The rows are grouped in 2 different ways at once. Each group adds its own fixed numbers to the row, and there is some noise. The rows also spread widely along 2 directions, which tell nothing about the answers.
Known rows, each followed by its group in each grouping:
[  7   6  -3  -4  21  -2  31   0  13   0  27  -2 -11 -10  16  -3   8] | q35 q18
[ 12   7  -8  -1  24 -22  32   0  -1  12  30  -1  -9   0   6  -4   4] | q443 q718
[  5   9   6  -2  13  -6  21   4   4   1  17   5 -19  -7   5  -2  13] | q486 q18
[  5   5 -11 -13  19  18  15  -2  14  -4  -7  -3  -8 -14  16  -7   6] | q35 q120
[  8   4  -9  -4  18  -5  21  -2  -3   9   7   1 -10   1   4  -5   0] | q443 q718
[  6  20  -3 -14  21  -3  18   4   8  -1  12   3 -15  -9   7  -8  14] | q486 q120
[ 27 -19  14  16 -32  -3  -5 -17  12   4 -14   5   0  -6 -13  13  12] | q35 q718
[  6  13   1  -7  18   0  14   1  -3   6  17  -2 -16 -14   0  -5  11] | q486 q718
[ 24  -9   5  13  -7 -31  16  -6   2  12  12   9  -5   7  -8   6   8] | q443 q718
[ 26  -8   7  13 -18 -32  15  -8  14   2   1  17  -4  10  -7   7  11] | q443 q120
[ 18 -10   3   4 -10  12   2 -11   6   2 -10  -2  -2 -11  -4   3   7] | q35 q718

New rows. What belongs after each?
[ 18  -1  13   7  -9 -11   3  -4  -1   8   7   6 -12  -9 -14   4  15] | q486 q718
[ 12  -3  -4  -2   5  16   8  -7   6   5  -4  -6  -7 -14   6   1   4] | q35 q718
[ 32 -14  14  15 -36 -15  -1 -17  21  -6 -16  13   1  -3 -10  14  16] | q35 q120
[ 29 -21  17  19 -39  -3  -7 -19  10   5 -18   5  -1  -6 -15  16  15] | q35 q718
[ 15  10  10   2   9 -18  14  -1   1  10  28   4 -13  -9  -7   1  14] | q486 q718
[  6  12  -1 -12  15   2  11   2   7  -2   1   5 -16 -10   5  -7  13] | q486 q120
[ 10 -13   1   7 -17  -1  10  -5   4   1 -26  14 -12   6   2   2   3] | q443 q18
[ 27  -4   7  12 -12 -43  21  -9  14   4  12  17  -4  12  -6   4  12] | q443 q120
[ 16  -1  -2   4   8 -17  21  -5  -2  11  13   4  -8   3   0   0   5] | q443 q718
[ 12   0  -3  -2   7   9  12  -8   7   4   5  -4  -6 -13   4  -1   3] | q35 q718
[ 18  -4   0   1  -6   3   7 -10  18  -6  -9   2  -4  -9   3   3  11] | q35 q120
[ 20  -8  10  16 -14 -33  24  -6   8   5  13  16  -9  11  -2   7  11] | q443 q18
[ 18  -5  -1   6  -2 -14  14  -7   0  10   0   7  -7   2  -3   1   1] | q443 q718
[13 -3 -3  3  5 -7 14 -4  0 10 -4  3 -8  2 -1 -2  1] | q443 q718
[ 15  -4  -2   5   3 -14  15  -5  -1   9   3   4  -8   3  -2   0   4] | q443 q718
[ 19 -19  11  18 -32 -14   6 -10   6   3 -22  18 -10  10  -5  10   8] | q443 q18
[ 16  -8  -1   8  -7 -10   8  -7  -2   9 -10   7  -7   3  -4   2   3] | q443 q718
[ 22  -7   6  12  -9 -27  13  -9   2  10   8   8  -4   6 -10   5   6] | q443 q718
[ 14  -4  18  12 -22 -12   4  -4   7   1  -4  13 -15  -5  -6   6  19] | q486 q18
[ 10   2  12   6 -11  -8   8  -1   7   1   2  10 -17  -6  -3   4  17] | q486 q18
[ 27  -6  12  12 -11 -22  14 -12  11   8  22   2  -1  -8  -8   8  15] | q35 q718
[ 20 -16  13  15 -26  -3   8 -12  17   0  -8  10  -6  -4   1   9  13] | q35 q18
[ 12  -1  -2  -3  12   9  12  -7   7   5   7  -5  -5 -13   5  -2   7] | q35 q718
[ 14   2  -6  -2   7 -17  22  -2   9  -1   2   9  -7   4   5  -2   6] | q443 q120
[ 25 -14  10  13 -25   2  -3 -17  10   3 -11   5  -2  -7  -8   9  10] | q35 q718
[ 13  10   5  -2   5 -13  12  -2   9   1  10   9 -11  -5  -3   1  19] | q486 q120
[ 30  -2   9  10  -7 -33  21 -12  23   0  28   8  -1  -2  -3  10  19] | q35 q120
[ 14  -6  -4  -1  -7  -3   9  -5   7   0 -26  14  -9   5   2   1   4] | q443 q120
[ 13   3  -5  -2  17 -14  24  -2  -2  10  16   1  -8   1   3  -4   1] | q443 q718
[-15  14  -8 -19  26  34  11   9  -1  -3 -16  -1 -27 -16  18 -11   5] | q486 q18
[ 29   0  19  16 -15 -38  11  -8   8  12  30   9  -5  -3 -19  10  20] | q486 q718
[  7  13   2  -7  12  -4  12   2   8  -3   6   7 -15  -9   3  -4  16] | q486 q120
[ 13   0  16   8 -11 -12  11  -3   7   2   7  11 -15  -4  -5   5  16] | q486 q18
[ 16  -2  11   4 -16   0  -5  -5  -1   6  -8   6 -10  -8 -13   4  14] | q486 q718
[ 37 -13  19  21 -31 -37  10 -19  25   1  14  15   3   0 -13  16  20] | q35 q120
[15 -1 -2  0  0  4 10 -8 16 -7 -7  4 -4 -7  7  0 12] | q35 q120
[ 18  11  11   6  12 -34  21  -1   3  10  47   3 -11  -6  -9   4  18] | q486 q718
[ 18  -5  21  15 -25 -19   5  -5   9   3   3  14 -14  -1  -9   9  21] | q486 q18
[ 14   7  10   0   6 -11  11  -2  -2   7  20   2 -12  -9 -10   0  15] | q486 q718
[ 16  -2  11   5 -15  -4  -3  -7   0   6  -4   5 -11  -7 -13   6  15] | q486 q718
[ 21  -2  16  12 -20 -15  -3  -9   2   8   1   9  -9  -6 -17   9  16] | q486 q718
[ 16  -5   1   3  -3   8   6 -11   7   4  -1  -2  -4 -12   0   4   5] | q35 q718
[  2   0   7  -1  -7  13   2   2   3   0 -19   8 -18  -9   2  -1  12] | q486 q18
[ 19 -12   3  10 -18 -10   5  -9  -1  10 -15   8  -7   4  -9   5   5] | q443 q718
[  9  -8   2   7  -6  -9  17  -1   5   4 -10  14 -13   5   5   0   3] | q443 q18
[  6   6   8  -1   1  -1  11   0   5   2   1   6 -19  -7   3  -1  14] | q486 q18
[  5   8   1  -7  10   9   6   2  -2   7   1  -1 -16 -13   0  -4   9] | q486 q718
[ 23  -5   5  13  -7 -28  17  -8   3  13  13   7  -5   7  -8   5   8] | q443 q718
[ 25  -8   5  13 -22 -29  12 -10  12   3  -7  17  -4  10  -8   6  11] | q443 q120
[14 -9  5  6 -7  4 13 -8 14 -1 -2  5 -8 -7  7  6 10] | q35 q18
[ 27  -9   9  11 -22 -13   8 -15  22  -5  -3  12  -2  -4  -4  10  15] | q35 q120
[ 21 -12   7  10 -16   3   1 -14  10   3  -6   4  -2  -9  -9   8  10] | q35 q718
[  7   6  -9  -4  26  -9  24   1  -3   9  14  -1 -11  -1   6  -6   1] | q443 q718
[  1   4  -6  -9  19  16  24  -3  11  -3   5  -2 -15 -14  18  -5   5] | q35 q18
[ 24 -10  13  16 -19 -20  19 -11  19   3  17   9  -5  -4  -1  11  14] | q35 q18
[  9  15   1  -8  16  -8  15   3  10  -2  11   5 -15  -8   2  -4  16] | q486 q120
[ 20  -1   0   8   8 -31  27  -4   2  13  27   5  -6   4  -6   1   7] | q443 q718
[  7 -15   1   5 -24   8   4  -6   2   1 -41  13 -13   4   2   1   2] | q443 q18
[ 20  -1  -2   5   1 -24  20  -4  11   3   4  13  -7   7   2   0   8] | q443 q120
[ 20  10  11   4   7 -28  17  -2   3  12  38   3 -11  -7 -10   4  17] | q486 q718
[  3  14  -3 -12  24  11  12   4  -3   6   8  -4 -19 -14   2  -7   7] | q486 q718
[ 29 -16  12  20 -32 -27   2 -15   1  12  -6  13  -2   8 -17  12   8] | q443 q718
[ 19  -9   2  10 -11 -15   9  -9   0  11  -6   7  -5   5  -8   4   5] | q443 q718
[  9  -9  15   8 -34  13 -12  -6   2   0 -40  13 -16  -6  -7   8  14] | q486 q18
[ 27 -16  13  18 -27  -6   0 -17  11   5  -5   4   0  -9 -12  12  13] | q35 q718
[ 7  1 -8 -4 15 -1 19 -1 -4 11  0  0 -9 -1  5 -5  1] | q443 q718
